The rows come from 4 hidden closed curves, with some noise, and rows from the same curve form a group. Each curve winds through 6 dimensions. The rows are also pushed far along 3 directions, which tell nothing about the answers.
In the rows, zero is written as 128.
Known rows, each followed by its group:
[152 134 114 121 137 115 132 147 154 122  85 153 103 128 125 142]
Z313
[155 120 104 143 106 139 140 133 121 102 126 131  90 119 106 158]
Z34
[168  69  77 136 129 104 174 165 114 103  95 163 114  95 136 126]
Z244
[121  60  92 153 139 107 111 142 116 106 144 175  92 122 138 132]
Z313
[107 104 103 157 131  96 108  88  82  82 188 156  96 147 145 171]
Z34
[144 125  93 108 104 138 133 121 133  80  83 162  84 143  92 191]
Z34
[117 155 103 123 106 111 139  77 110  95 116 143  92 164  95 184]
Z313
[140 133 150  80 144 146 128 177 202 172 105 111 173 127 159  92]
Z671
[129 150 145 120 133 147 141 130 127 148 128  79 152 113 115 107]
Z313
[134  51 113 148 159  97 130 163  97 104 185 136 148 105 168 113]
Z34
[144  78  73 153 124 155 167 145 109  60  72 175  65 126  95 187]
Z313
[ 80 119 121 158 116 110 110  40 105 121 174 135 119 143 137 137]
Z244
[ 89 165 173 136 138 141 107  87 107 124 162  90 144 152 107 134]
Z244
[112  58 125 140 126 144  87 143 131 147 168 135 140 113 134  92]
Z34
[110 126 124 159 119 141 133  98 113 145 124 141 123 129 123 118]
Z34
[ 85  95 157 137 133 133  90 110 110 147 198  94 170 130 120  94]
Z34
[118 113 123 102 142 136 117 152 146 155 119 135 149 111 155  94]
Z671
[101  27 133 162 166 134  93 164 115 116 206 112 141 105 142  95]
Z313
[160  83 142  99 155 156 123 220 159 128 112 112 165  99 135 102]
Z244
[203 101  81 136 112 154 200 185 143 107  73 141 107  85 136 143]
Z34
[156 122 123 141 131 127 176 139 139 136 101 124 140 125 126 124]
Z34
[143 168 160 110 122 134 126 140 146 116 115  92 130 128 102 132]
Z671
[118  59 113 153 118 124 106 105 113 107 204 138 144 118 164 130]
Z671
[163  84  79 118 123 164 155 176 132  75  52 184  91 112 108 179]
Z244
[126 150 168 116 142 159 137 137 143 139 115  76 173 126 116 113]
Z244
[106 117 166 129 157 137 108 133 159 137 166  95 154 141 142 117]
Z313
[138 153 114 137 103 130 144 101 110  74  98 141  78 140  86 185]
Z671
[ 94 171 191 103 153 120  94 114 160 168 136 100 183 149 144  90]
Z34
[145 168 105 113 129 133 120  99 145 111  88 140  88 153  97 196]
Z313
[103 169 157 102 121 146  80 120 133 144 143 103 127 120 125 107]
Z671
[141  76 123 120 131 130 126 169 155 115 139 134 137 128 136 127]
Z671
[153 174 128 119 141 158 136 154 156 133  57 127  98 111 112 136]
Z313
[162 108  74 113 130 145 187 158 133  88  44 187 107 129 137 179]
Z244
[120 140 143 117 110 151 113 114 132 129 143  96 132 133 100 135]
Z34
[157  78 110 136 134 157 164 156 144 133 102 108 156  99 115 113]
Z244
[134 176 136 112 128 157 135 140 118 108  85 134 102 144  95 171]
Z244
[ 71 156 138 122 118 111  75  68  76  88 182 134 101 158 107 163]
Z671
[149 142 152  95 140 121 101 180 166 183 144  94 161 102 156  74]
Z244
[136  94  96 143 105 134 132 100 124  90 141 156 108 129 145 167]
Z671
[159 134  77 102  93 139 142 134 125  92  68 153  79 123  82 176]
Z313
[ 94 166 121 137 106 138 144  59 106 105 128 137 102 174 107 182]
Z671
[135  13  87 178 179 106 138 171 103 138 164 149 147  84 167  88]
Z313
[158 126 122 105 138 167 154 181 131 112  77 131 129 119 111 149]
Z244
[ 97 185 160 118 132 135 105 116 150 176 119 108 119 150 116 102]
Z671

New rows. What belongs after each?
[ 90 182 169 163 115 115 112  43 116 125 185  96 116 172 115 151]
Z671
[146  86  85 149 107 158 152 137 141 126 102 161  88 122 120 139]
Z671
[167 182 134 124 104 144 171 119 135  95  71 108 110 124  93 168]
Z671
[130 199 175  90 145 138 133 132 169 126  86 108 151 157 132 142]
Z244
[148  79  97 116 123 127 166 153 133 101 109 136 137 124 125 140]
Z313
[ 83 115  78 151  96 101 126  49  76 102 161 176  86 153 125 166]
Z313
[ 98 151 125 129 127 102  80 107  93 122 177 151  89 143 140 138]
Z244
[141 120 147 113 152 124 141 181 114 131 138  95 160 105 132  97]
Z244
[115 129 171 123 145 151 118 149 144 133 153  72 155 123 119 103]
Z313
[111 142 160 108 127 139  69 129 148 146 154 116 136 127 132 108]
Z34
[149 126 132  84 120 158 160 159 155 104  77 107 154  94 137 118]
Z244
[107 146 151 145 130 127 132  94 115 138 131 112 140 146 108 123]
Z34
[141  48  93 131 128 160 145 185 151 142 122 142 126 107 132 105]
Z671
[ 90 119  79 148 117 124 145  92  78 101 105 181  69 156  93 168]
Z671
[135 207 168 117 138 113 131 122 137 176 131  80 147 134 123 101]
Z244
[116 149  99 118 119 139 133 108 123 128  86 166 100 130 132 144]
Z671
[183  86 104 138 116 147 179 164 132 100  97 118 137  87 124 128]
Z671
[148 211 152 113 130 123 145 120 164 134  59 143 106 150 132 146]
Z34
[104 155 158 103 116 140 111 106 133 108 138  93 148 118 132 115]
Z244
[153 111  61 148 127 127 177 114  94  98  72 165  85 117  98 179]
Z313
[108 129 116 129 110 148 119  81 136  90 103 150 101 141 116 171]
Z244
[152 144 143 125 151 134 146 171 159 140  80 118 129 104 133 101]
Z313
[149 228 143  88 127 155 168 121 173 130  33 130 122 157 123 173]
Z244
[139  56 102 140 157 141 177 171 153 120 104 149 147 109 169 110]
Z313
[146 115 130 120 139 147 149 153 131 147 123  84 165  97 122 100]
Z313
[144 105  88 168 118 139 174 126 104 123  87 169 102 113 124 135]
Z34
[135 201 158  96 104 150 143  97 150 105 105  93 136 152 111 172]
Z671
[191  31  93 114 134 138 145 223 159 116 103 147 146  68 156  99]
Z671
[152  71  78 119 113 149 184 137 141  89  69 154 131  97 139 141]
Z244
[139 187 120 135 121 121 181  89 141 123  65 144 108 152 124 159]
Z671
[115 141 173 147 132 118 108  99 153 171 209  73 161 144 150 100]
Z34
[ 86  46 113 151 149 119 102 147 102 151 185 138 135 122 138  82]
Z671
[140 116  81 133 111 145 185 103 123  97  81 165 111 140 130 177]
Z671
[149 104  80 142 115 137 171 131  91  91  87 153 108  95 117 145]
Z671
[145  84  80 129 134 140 196 152 111 114  77 153 133 108 130 131]
Z671
[165 189 111 107 105 182 176 126 163 123  19 134 100 134  85 178]
Z244
[ 88 128 116 156 119 145 125  81  81 106 151 125  95 134 104 147]
Z313
[121 120  91 157 114 154 159  89 101  84  91 156  89 141  90 185]
Z244
[168 155 155 104 156 139 155 183 185 196  98  89 183 122 145  88]
Z244
[130 100 149 132 164 137  93 176 147 166 155  96 153  86 147  73]
Z313
[ 93  74 123 151 142 106 102 127  75 119 187 126 128 114 122  99]
Z671
[134 116 140 124 142 139 156 139 138  98  94 122 150 133 120 144]
Z244
[114  34 108 129 127 134 115 148 103  93 196 124 151 115 136 130]
Z671
[168 169 124 103 119 183 169 150 165 133  38 122 125 123 100 155]
Z244
[145 105 116 133 124 129 121 148 124 104 107 135 106 112 101 137]
Z244
[ 94 138 116 145 115 130 139  63 102 109 148 137 114 163 123 165]
Z671
[150 140  95 148 125 131 183 121 121 112  50 179  99 129 138 157]
Z34
[103 104 143 133 145 111  87 146 116 148 165 119 135 112 131  84]
Z671
[161 199 148  85 129 176 157 170 156 120  40 110 127 132  98 157]
Z244
[151 185 111 127 118 136 197 105 117  97  43 145 106 142 106 175]
Z34
[127  11 114 154 168 122 131 171 134 126 162 148 173 115 163 104]
Z244
[138 168 108 114 120 147 177 120 131 129  58 138 122 122 127 140]
Z671
[185 192 157  95 137 139 192 158 188 148  79  76 172 124 149 124]
Z34
[110  40  85 170 116 143 119 130 116 128 167 163  98 119 132 121]
Z671
[134  48 104 172 130 127 122 145  95 123 212 124 126  94 158 108]
Z34
[159  86  75 106 122 148 169 168 165 119  59 181 116 124 145 147]
Z671
[150 131  88 125 125 158 162 149 146 118  45 172  85 109 136 147]
Z313
[142 176 129 135 148 142 173 130 151 138  52 132 112 126 133 133]
Z313
[121 130 139 115 121 141 141 103 153 127 120 102 157 114 141 112]
Z244
